All groups share one centre, and each spreads out both ways along 12 directions, with some noise.
In the rows, zero is written as 128.
Some rows, each with its group after it:
[117 137 129 160 104 133 126 107 120 158  97 138 156 139 111 105 132 127
 136 141 144  98]
Q_992
[ 94 175 105 121 179 146 129  73 134 179 134 157 141  97 108  99 134 123
 145  72 121 110]
Q_52
[ 93 105 147 124 142 121 130 150 141 162  46 105 191 161 125 162 126 176
 100 107 142  94]
Q_42
[140 147 111 179 121  77 111 136 142 150  98 122 128 157 113 103  96 105
 166 123 144 131]
Q_52
[ 95 172 170 123 122 101 119 128  93 131 131 119 147 145  96 137 114  95
 172 135 112 102]
Q_42
[127 128 156  98 110 120 118 147 104 100 125 128 103 127  94 164 127 133
 136 137 136 133]
Q_679
[100 184 146 139 149 159 134  88  96 176 160 105 157  85 110  94 148  34
 163 142  53  82]
Q_885
[135  65 158  99 111  86 128 141 150 112 111 128 148 114 117 147 166 128
 130 149 112 120]
Q_52
[103 139 111 164  87 171 179 116 126 127 153 176 165 152 200 127 123 216
 100 203 157 127]
Q_495
[153 130 133 120  94 148 152 123 113 131 169 150 139 125 130 120 150 146
 111 168 117 126]
Q_495
[ 85 115 147 112 168 134 150 135 122 144  99 134 170 127 143 135 155 115
 124 138 117 114]
Q_885
[ 63 196 145 134 164 171 112 123 109  82  88 110 115 151 136 142  96  94
 112 100 169 137]
Q_692
[140 133 131 145  87 162 121  95  99 170 157 131 119 117 108 146 111 147
 161 101 115  79]
Q_679
[180 128 111 248  96  97 114 153 158 157  73 122 132 144 121 143 105  90
 138 139 142 144]
Q_992
[ 78 132 145 157 137 102 136  87 125 139 133 128 158 140 184  96 108 109
 167 144 102 107]
Q_495
[ 59 104 191 121 188  57 118 106 146  90 119 137 217 173 173 109 149 131
 113 102 122 121]
Q_679
[136 130 126 115 115 150 132 155 128 138 111  99 158 133 103 121 152 120
 100 161 123 107]
Q_42
[146 114 122 144 113 120 124 136 126 126 151 110 135 120 127 105 137 112
 133 164 105 114]
Q_495
[163 153  98 124  41 110 167 118 155 172 127 143 172 140 101  68 149 156
 135 218 136 102]
Q_495
[101 137 103 133 155 127  76  94 147 117 147 117 116  79  86 111 127 137
 143  81 119  98]
Q_52
[123 145 108 154 121 118 147 153 113 150 160 167 166 141 121 130 129 215
 126 180 136 124]
Q_679
[105 153 116 168 165 184 128 159  80 125 118 127 123 190 143 131 106 109
 126 107 185 124]
Q_885
[172 148 109 122 147 138 153 128 118 146 154 149 129 130 133  83 145 120
  97 138 125 168]
Q_495
[159 103 126 148 170 136 118 147 116 125 166 128 132 116 128 127 153 113
 104 111 109 140]
Q_679
[100 157 107 133 132 129 142 123 164  92 113 150 108 154 161 136 107 116
 144 118 180 151]
Q_992
[142  75 129 200 116 147 163 151 157 166  65 117 174 137 187 151 151  88
 109 167 118 121]
Q_52
[135 147 146 171 146  97 144 174 123 164  91 139 176 109 100 151 154 119
 116 188  98 149]
Q_52
[156 163  87 195 161 163 109 207  91  94 164 107  98 118 103 126 126 114
  96 189 134 165]
Q_692
[112 166 121 143 149 150 114 149 103 123 129 123 121 131 101 139 116 134
 123 122 142 128]
Q_495
[ 98 141 152 116  95 180 131 113 106  83 139 139 133 130 118 135 155 103
 124 163 154 100]
Q_692
[ 94 212 135  94 122 137 103 142 100 110 100  71 142 142  69  95 110 122
 103 162 131 111]
Q_885
[120 207 153 103 119  96 142 160  69  86 167 143  99 177 100 108 109  73
 176 184 150 160]
Q_52
[122 152 108  92 144 128 136 114 151 124 136 147 123 101 113 111 141 142
 118 129 131 145]
Q_885
[131 166 127 154 120 192 146 123  91 130 130 177 112 185 135 159 107 141
 121  83 204 137]
Q_885
[ 74 119 160 160 122 131 143 132 140 133  49 139 177 163 160 176 119 156
 120 135 159 114]
Q_885
[168 171 122 172  94 159 147 167 116 140 119 134 143 135  97 142 144 113
 100 185 137 140]
Q_42
[158 118 150  95 154  30 134 113 156 165  79 179 129 148  95 124 131 117
 160  60 149 171]
Q_885
[156 133 133 155 146 125 115 134 113 154 133 125 143 132 106 126 128 133
 112  99 116 129]
Q_679
[155 114 113 138 133 165 132 122 141 152 116 120 140 122 127 118 150 118
  93 104 129 119]
Q_679
[152  87 166  89 140  93 124 136 138 130 118 125 131 118 114 162 150 114
 123  91 100 140]
Q_992
[159 112 100 152 131  70 127 149 165 139 107 141 127 137 116 101 134 104
 157 141 143 149]
Q_495
[ 83 134 128 135 182 121 130 128 119 135 119 154 134 144 148 145 108 156
 143  94 148 138]
Q_52
[119 186 154 102 182 100 122 183 108  75 116 123 102 117  73 133 154  25
 133 163 129 185]
Q_495
[140 142 130 127 123 120 125 149 141 146  83  94 147 138 113 138 115 149
  95 126 123 135]
Q_692
[156 151 138 135 116 167 134 149 128 146  72 107 147 123  95 142 148 109
  70 138 130 137]
Q_679
[104 158 121 154 117 111 139 104 127 178 163 137 150 123 133 125 105 133
 190 127  96  88]
Q_992
[101 102 112  79 103 159 157 124 152 120 133 129 159 115 143 112 170 149
 113 181 130  95]
Q_679
[ 90 190 104 142 114 195 161 105 123 150 121 144 164 125 131  84 153 108
 120 188 146 101]
Q_992
[136 115 117 159 100  94 127 121 150 144 142 120 131 127 142 122 113 118
 173 142 108 109]
Q_692
[134 104 146 157 137 116 140 139 148 112 110 146 123 125 157 171 136  98
 133 124 129 153]
Q_692
[145  83  93 140 152 124 135 152 147 132 140 138 131 113 136 112 157 130
 122 146 130 135]
Q_992
[108 142 169 216 151 146 101 123  92 139  61 136 141 145 124 171 107 110
 115  93 151 132]
Q_992
[107 143 123 147 156 107 121 155 132 132 110 126 135 113  95 139 139  87
 162 144 124 122]
Q_495
[168  89 125 129  82  72 117 141 182 105  86 115 128 131 105 115 150 100
 132 156 144 133]
Q_52
[ 88 159 138  68 155 131  98 150  97  79 128  88 117 138  93 117 118 149
 104 128 140 124]
Q_42
[156 174 140 185 134 112 106 126  96 171 125 122 127 131  84 126 105  92
 151 102 108 127]
Q_692
[136  77 105 158 162 114 115 172 141 117 144  98 129 100 143 120 150  96
 131 164  92 129]
Q_692
[146 108 116 126 174 118 127 152 135 127 118 137 113 118 121 130 146 106
 120 111 131 160]
Q_679
[189 133 103 202 165 120 112 178 113 116 146 162  80 123 115 156 117 131
 113 117 151 201]
Q_42
[161 179 140 145  84 136 145 139 100 160 139 157 144 130  74 145 136 146
 128 164 130 126]
Q_495
[121  76  81 147 131 133 128 142 146 133 177 115 135 107 161 113 134 161
 147 161 105  96]
Q_692
[157 105 100 191 126 169  99 157 131 104 142 111 100 115 136 163 113 165
  88 115 140 138]
Q_885
[174 132 130  75  77 142 151 167 135 124 127  99 154 137  76 104 186  77
 103 192 125 109]
Q_42
[105 172  94 172 191 119 133 183 108 165 117 137 156 135 110 125 113 171
 122 161 133 147]
Q_42
[141 194  94 177  54 166 145 128 125 176  80 135  99 123  91 146  93 115
 166 168 158 115]
Q_679
[117 125 146 120 138 162 120 119 114 127 111 118 137 125 120 138 140 118
 104 105 131 115]
Q_992
[ 90 194 177 127 102 179 131  86  77 105 126 135 108 184 144 154  84  85
 149  82 169 112]
Q_52
[135 138 121 153 160  87 140 141 152 168  86 166 139 122 100 140 141  90
 164 112 139 148]
Q_495
[ 55 154 137 145 124  84 129 125 155 127  87 126 173 108 134 136 117 167
 147 185 113 113]
Q_885
[130 115 125 119 144 137 116 172 104 118 155  95 132 141 106 129 142 105
 135 138 118 100]
Q_42
[160 132 132 179 168 173 137 155  66 145 169 181 103 156 130 178 121 133
 130  79 157 157]
Q_885
[ 83 128 117 145 139 156 103 143 110  97 146  99 127 130 139 134 112 152
 128 145 132  96]
Q_692
[155 113 148 106 138 129 174 190 117 130 116 144 156 120 125 149 186 107
  87 204 112 166]
Q_52
[123 112  74 130 153 173 132 150 142 143 122  92 141 132 146  87 139 137
  94 143 135 110]
Q_52
[ 95 150 107 133  98 144 139 110 149 104 136 155 116 142 134 127 122 118
 170 142 173 106]
Q_495
[125 118 118 152 174 170 143 162 111  96 189 124 110 112 152 131 169   4
 162 154 107 124]
Q_42
[184 106 106 168 140 151 151 198 130 165 117 132 156 134 111 154 166 121
  93 154 129 140]
Q_42
[ 87 113 130 113 118  83 127 113 142 133 128 130 155 139 137 103 123 147
 170 147 125  95]
Q_495
[110 101 123 151 141 107 111 140 131 141 119 109 161 138 131 125 120 177
 121 126 122 103]
Q_679
[100 118 191 146  99 110 111 140 106  98  96 109 144 146 129 181 114 124
 135 143 125 111]
Q_52
[164 161 124  73  67 141  80 106 123  69 162 106  72 140  53 104 115 137
 118  91 170 113]
Q_52
[133 148 155 124 101 157 142  79 120 130 140 158 120 118 126 137 141  88
 140 110 128 121]
Q_42
[133 143 106 141 110 143 127  92 127 163 147 134 136 128 112  88 132 108
 158 118 127  89]
Q_692
[108 134 125 128 135 129 141 135 154  84 102 141 123 113 145 124 150  97
 111 175 147 161]
Q_42
[165 109 107 140 131 123 148 115 153 148 146 179 111 120 125 129 152  91
 159 103 145 145]
Q_495
[148 149 143 137  74 163 130 142 104  84 150 138 119 130  90 134 157 101
 118 190 151 123]
Q_692
[ 96  69 127 160 126 149  86 144 130  70 143  86 115 132 163 156 112 149
 123 122 134  92]
Q_679
[118 118 141 150 144 105 118 182 122 111  98 110 147 133 117 156 131 141
 111 165 127 138]
Q_42
[ 86 139 129 117 149 138 139 117 121 138 148 128 157 114 136 106 147 113
 145 149 104 100]
Q_679
[122 139 127 156 127 145 111 129 123 132  88 117 126 161 126 140 102 132
 116  89 165 121]
Q_885
[143 147 117 159  98  90  69  73 150  79 121 114  58 111 115  85  85  97
 150  97 145 153]
Q_42
[121 157 127 123 132 169 122 117 124 145 101 101 144 130 112 115 130 107
 101 112 130 109]
Q_885
[156  52 120 162 184 120  91 145 123 100 184 131 102 128 152 144 131 136
 122  59 125 142]
Q_679
[139 139 114 155 121 138 127 125 142 165  91 126 147 141 120 129 117 153
 113 103 144 119]
Q_992
[122 148 145 168 141 102  91 136  96  87 175 108  86 122 115 127 107  40
 189 130 105 127]
Q_992
[157 123 123 183 101 133 102 140 110 148 125 104 129 145 107 137 105 139
 130 117 130 105]
Q_885
[128  97 106 212 132 189  94 118 134 129  92  71 134 111 147 101 140  42
 109 128 119  87]
Q_992
[141 100 104 133 124 124 142 131 145 125 129 168 127 133 130 107 156 133
 133 149 163 138]
Q_992
[117 125 119  93 148 164 148 139  98 136 154 144 138 147 125 114 148 132
 127 127 146 110]
Q_885
[ 97 134 117 154 204 200 134 141  96 147 133 125 147  94 144 135 154 115
  90 124 105 125]
Q_992
[ 93 100 160 148 155 155 109  67 113 120 123 166 121 132 132 135 149  64
 164  50 158  96]
Q_692
[104 180 153 120 181  87 133 192  75 110 142 137 133 140  99 135 122 119
 145 185 118 167]
Q_52
[156 124 123 137 112 164 112 118 139 140 110  86 121 129 131 136 117 114
 100  82 121 114]
Q_692
[113  87  96 118 151 101 134 138 165 157 104 140 154 137 144 126 125 204
 125 110 144 122]
Q_992
[ 30 158 175 141 183 121 101 157  70  93 116 112 156 132 116 161 115 142
 141 156 118 108]
Q_692

New rows, each followed by its group:
[144 137 150 109 102 131 126 140 113  94 123 120 107 165 122 131 123  89
 127 129 156 139]
Q_52
[140 120  89 147 136 198 124 149 147  99 143 100 101 123 157 149 123 129
  85 110 147 133]
Q_992
[188 122 145  98  80 117 132 109 129  94 165 169  82 116  98 132 153 102
 130 126 143 161]
Q_42
[126 114  79 145 148 117 116  93 176 145 143 162 123  89 114 104 145 145
 154  96 135 119]
Q_52
[165 143 105 147  85 190 136 119 150 154 120  93 137 120 124 129 135 108
  92 121 118 101]
Q_992
[107 159  86 131 158 153  83 153 149  81 112  67 108  97 110 117 108 162
  70 131 131 142]
Q_885
[119 151 134 114 112 147 109 124 138 112  81  93 132 140 105 124 118 130
  94 113 150 117]
Q_885
[101 137 142 123 157  38 105 119 136 179  74 104 169 124  93  90 112 130
 163 121  94 113]
Q_42
[136 171  82 118 129 104 123 121 152 147 101 126 132 110  92  58 129 156
 107 164 137 151]
Q_42
[116 140 180 110  91 106 101 128 112  56 167 105  90 135 119 172 103  82
 170 119 117 122]
Q_992
[167 100 155 118 155 144 104 156  94 101 176 118  91 109 112 185 134 122
 109  78 103 147]
Q_992
[112  83 164  72 164 116 123  80 133 140 114 122 142 127 153 117 141 112
 125  51 106 115]
Q_495
[134  89 155 156 164 101  77 155 126 101 109  71 143 134 122 128 130 102
  98 101 104 124]
Q_679
[166 141 122 172 120 132 129 126 113 171 163 122 128 105 112 122 133  87
 153 132  83 115]
Q_692
[180  77 121 126 163 164 181 189 106 133 139 151 117 161 183 146 157 101
  93 141 143 180]
Q_52
[145  94  70 142 168 179 110 121 132 167 167 118 111  98 118 114 138 133
 135  64 118  94]
Q_495
[128 115 137 114 153 147 138 166 127 128  95 108 164 105 108 131 180 103
  77 174 108 133]
Q_692
[ 99 190  99 163 119 130 138  97 129 153 148 166 132 133 127 110  99 157
 169 137 147 117]
Q_885
[121 100 138 129 140 119 144 157 134 134 112 150 151 153 133 163 140 136
 135 122 148 125]
Q_42
[130 137 183 115 145 138 125 184  79 104 128 122 132 173  97 200 130  96
 129 101 145 126]
Q_42
[131 121 142 126 120 114  70 151 100  48 199  88  61 145 117 167  77 135
 160  85 130 122]
Q_992
[128 152 108 158 118 155 113 135 127 135 109 101 132 151 115 119 107 127
 120 117 152 106]
Q_42
[124 113 138 187 147 132 145 122 119 150 143 169 135 126 158 158 137  88
 168 123 121 127]
Q_885
[125  87 139  94 134  70 143 144 161 131  92 135 153 137 128 117 155 121
 138 148 131 139]
Q_52
[111 134 140 160 124 158 161  92 114 154 125 206 149 132 143 146 149 135
 142 130 158 124]
Q_992
[149 238 134 155 115 132 145 119 100 188 135 123 138 124  90 115 101  83
 147 139  88 134]
Q_692
[162 143 111 141 104 158 120 108 123 137 147 117 104 141 115 100 121  85
 139 100 138 113]
Q_52
[102 126  94 131 150 132 126 100 148 144 149 139 129 108 143 107 123 149
 150 111 123 110]
Q_885
[130  81 146 114 150 119 129  88 142 111 190 165 165 154 165 103 160 151
 114  72 134 113]
Q_679
[112 137 141 108 123 121 130 107 119 147 136 141 144 125 112 128 128 152
 143 117 120 106]
Q_885
[120 140 122 110 127 141 142 141 146 126  96 127 144 128 110 125 153 115
 110 151 144 128]
Q_495
[183 111 111 187  78 172 156 125 151 157 129 153 136 148 140 150 149  84
 137 122 154 111]
Q_42
[ 76 115 143 167 136 118 137 104 152 138  85 139 161 110 166 142 130 122
 142 144 116 116]
Q_42
[123 164 125 105 161  85 110 148 127 109 145 155 121  93  60 124 148 143
 134 145 125 155]
Q_52
[ 65 121 100 115 180 105 125 159 140 107 121 104 148 130 150  92 128 151
 133 173 129 124]
Q_495
[169 144  73 181 115 171 127 123 128 186 134 130 110 121 109 113 112 132
 137 110 137 114]
Q_679
[126 120 123 172 175  79 136 174 120 137 143 178 125 157 132 162 118 128
 177 119 151 156]
Q_42
[162  89 115  66 144 145 162 148 108 143 190 168 130 123 111 113 184 139
 123 141 125 131]
Q_885
[ 88 123 172 166 116 126 126  87 111 118  89 162 146 137 133 123 146  64
 163 140 154 107]
Q_992
[133 143 121 163 131 137 152 164 112 123 122 156 124 170 152 150 112 144
 123 152 169 161]
Q_52
[121  86 136 121 130 160 122 129 112 114 139 159 132 134 127 166 144 193
 105 105 159 115]
Q_692
[139 149 128 176 117 142 126  84 126 165 125 138 127 139 139 116 108  98
 149  81 131 114]
Q_495
[128 120  73 161 102 110 122 158 152 157 128 116 153 125  96 107 129 170
 156 181 134  87]
Q_495
[111 100 122 168 106 117 126 122 170 119 109 130 146  99 153 153 133 148
 127 156 116 121]
Q_885
[128 124  75 110 136 106 110 151 162 155 106  98 139 120  71  87 139 127
 150 133 138  94]
Q_495
[133 134 130 167 131 137 142 130 127 174  80 130 153 159 142 133 114 123
 123 109 140 124]
Q_52
[122 138 110 118 146 136 117 118 132 166  94 118 149 117 108 108 123 186
  86 105 129 122]
Q_42
[100 114 142 109 153 145 112 121 113 106 126 131 127 131 121 138 136 129
 122  98 145 118]
Q_692
[ 80 184  78 173 150 133 119 141 139 138  82  87 142 174 148  67  82 105
 144 149 165 113]
Q_52
[168 127 108 101 136 139 149 124 126 154 125 145 113 170 135  95 126 106
 128  88 159 145]
Q_52
[139  86 105  96 173 128 167 105 161 194 153 144 152  84 161 109 169 111
 140 101  69 123]
Q_692
[ 55 185 117 106 145 167 164 109 136 121 126 147 179 140 153  91 148 133
 114 172 150 111]
Q_679
[ 96 154 144  84 159 144 108 144 106 106 110 106 126 132  90 141 129 133
 107 106 139 124]
Q_495
[125 147 120  88 129 173 140 109 111 145 170 136 139 104 110 114 151 141
 116 130 108 104]
Q_885
[139 180 100 130  97 204 163 124 131 102 163 206  87 130 107 165 147 115
 142 130 203 144]
Q_495
[ 94  92 124 138 160 117 132  86 182 118  90 141 125 114 181 111 139  62
 153  94 137 134]
Q_42
[ 90 192 148 138 135  98 150 151 139 141  76 106 166 132 132 137 111 110
 128 182 105 141]
Q_692
[158 142 104 201 114 142 109 133 147 142  98 115 121 127 124 136 110 123
 109 117 143 137]
Q_885
[151 111 105 108 114 180 131 156 132 126 137  87 144 130 112 109 160 105
  95 148 126  93]
Q_42
[ 84 135 139 133 105 126 117 110 115 104 136 111 140 151 153 116 103 155
 139 144 135  98]
Q_495
[106 163 113 140 118 144 133 131 113 123 161 128 134 138 120 112 124 123
 155 162 136 104]
Q_42
[131 142 157 146 122 121 146  98 106 138 147 152 140 138 158 118 126 112
 134 137 112 138]
Q_495
[ 90 122  81 104 112 184 140 135 163 107 133 140 129 117 118 135 158 142
 141 152 173  85]
Q_495
[137 142 111 174 165 228 126 115 105 114 177 145 118 128 160 140 137 117
  78  78 145 135]
Q_679
[136 101 106 135 151 142 152 151 125 151 138 145 141 134 150 130 141 152
 118 137 131 132]
Q_52
[112 150 120 109 166 175 114 113 122 136 107 108 125 126 120 122 123 127
  90  70 138 123]
Q_885
[105 129 176 126 132 128 149 174  95 108 117 133 162 125 127 180 153 132
 109 194 110 139]
Q_52
[141  90 113 159 108 105 102 121 152 172 104  93 161 109 106 111 132 143
 135 125  97  79]
Q_52
[103 127 129 160 166 169 138 128 120 142 113 120 146 131 155 126 143  67
 133 124 125 110]
Q_885
[128 113  79 182 156 149 107 174 129 126 134 104 127 130 137 123 117 154
 110 144 139 123]
Q_42
[129  94 149 127 119 173 130 120 131 127  91 122 149 136 153 165 137 168
  66  98 141 122]
Q_495
[152 139  84 135 199 112 146 155 148 154 110 156 127 129 126  95 144 117
 108 120 146 186]
Q_495
[123 135 111 178 128 166  95 126 122 118 164  94 117  77 125 141 118 131
 118 140  87 108]
Q_885
[155 101 119 158 145 109 127 101 123 153 189 139 102 114 144  98 136  33
 206  97  90 113]
Q_52
[140 117 109 139 139 111  98 132 137 150  72  94 143 139  91  77 131 115
 112 117 143 113]
Q_992
[219 102 104 175 129 110 118 232 122 101 147 134  91 184  92 163 131  93
 133 124 180 169]
Q_42
[142 109 115 142 126 147 128 143 125 157 152  95 144 102 137 138 129 150
 116 142  76 103]
Q_692
[143 131 125 148 105 161 151 101 125 117 196 187 136 142 153 130 148 147
 129 126 152 123]
Q_679
[102 176 112 118 173 130 154 155 113 147 153 136 144 111 129 117 132 133
 132 172 100 143]
Q_692
[114 175 141 127 135 101 130 139 105 123 132 147 138 135  87 112 137  98
 156 166 133 135]
Q_692
[126 143  83 156 126 145 145 145 125 142 157 145 107 101 125 121 132 106
 171 182 124 126]
Q_679
[171 207 150 179 104 126 117 103  78 172 139 150 117 157  87 128  84 122
 141  85 134 140]
Q_495
[153 110  99  89 131  80 119 108 167 144 153 118 126  85  98  75 153 112
 151 130  90 120]
Q_885
[124 123 130 169 123 185 100 129 100 100 158 113 100 142 139 166 103 130
 125  86 147 106]
Q_42
[119 140 132 128 131 118 143 145 118  97 174 170 144 145 132 128 144 161
 124 164 147 143]
Q_679
[155 164  78  71 118 109 129 140 181 135  77 140 110 146  48  88 146 111
 135 105 200 137]
Q_495
[140  97 103 181  94 120  89  91 202 118  62  95 113 127 146 132  95 131
 116  67 158 118]
Q_885
[100 125  89 184 133  68 107 145 150 146 109 131 139 181 134 113  76 167
 193 116 170 104]
Q_42
[113 109 151 151 147 132  99 117 120 122 106 106 129 100 132 149 124 122
 111 104 102 125]
Q_42
[ 93 160 124 115 137 156 159 143 125 114 127 158 146 122 128 140 153 132
 121 176 146 135]
Q_495
[ 96 151 163 136 144 114 101 129 115  51 115 142  82 138 135 165 100 107
 132 107 166 170]
Q_42
[119 194 152 135 132 102 123 127 123 124 101 132 128 126  91 127 121  87
 135 140 126 151]
Q_885
[144 116 144 157 125 102 119 153 116 136 135 115 140 114 109 145 138 111
 140 157  90 123]
Q_692
[126 100 126 190 128 186 129  83  98 115 214 174  93 102 167 141 143  65
 182 107 123 102]
Q_992
[136 100 143 145 125 132 101 142 119 105 140  91 117 138 123 139 131  63
 151 108 118  98]
Q_42
[ 97 138 161 130  74  66 115 106 172  98  70 130 152 130 100 134 132 108
 159 157 145 110]
Q_52
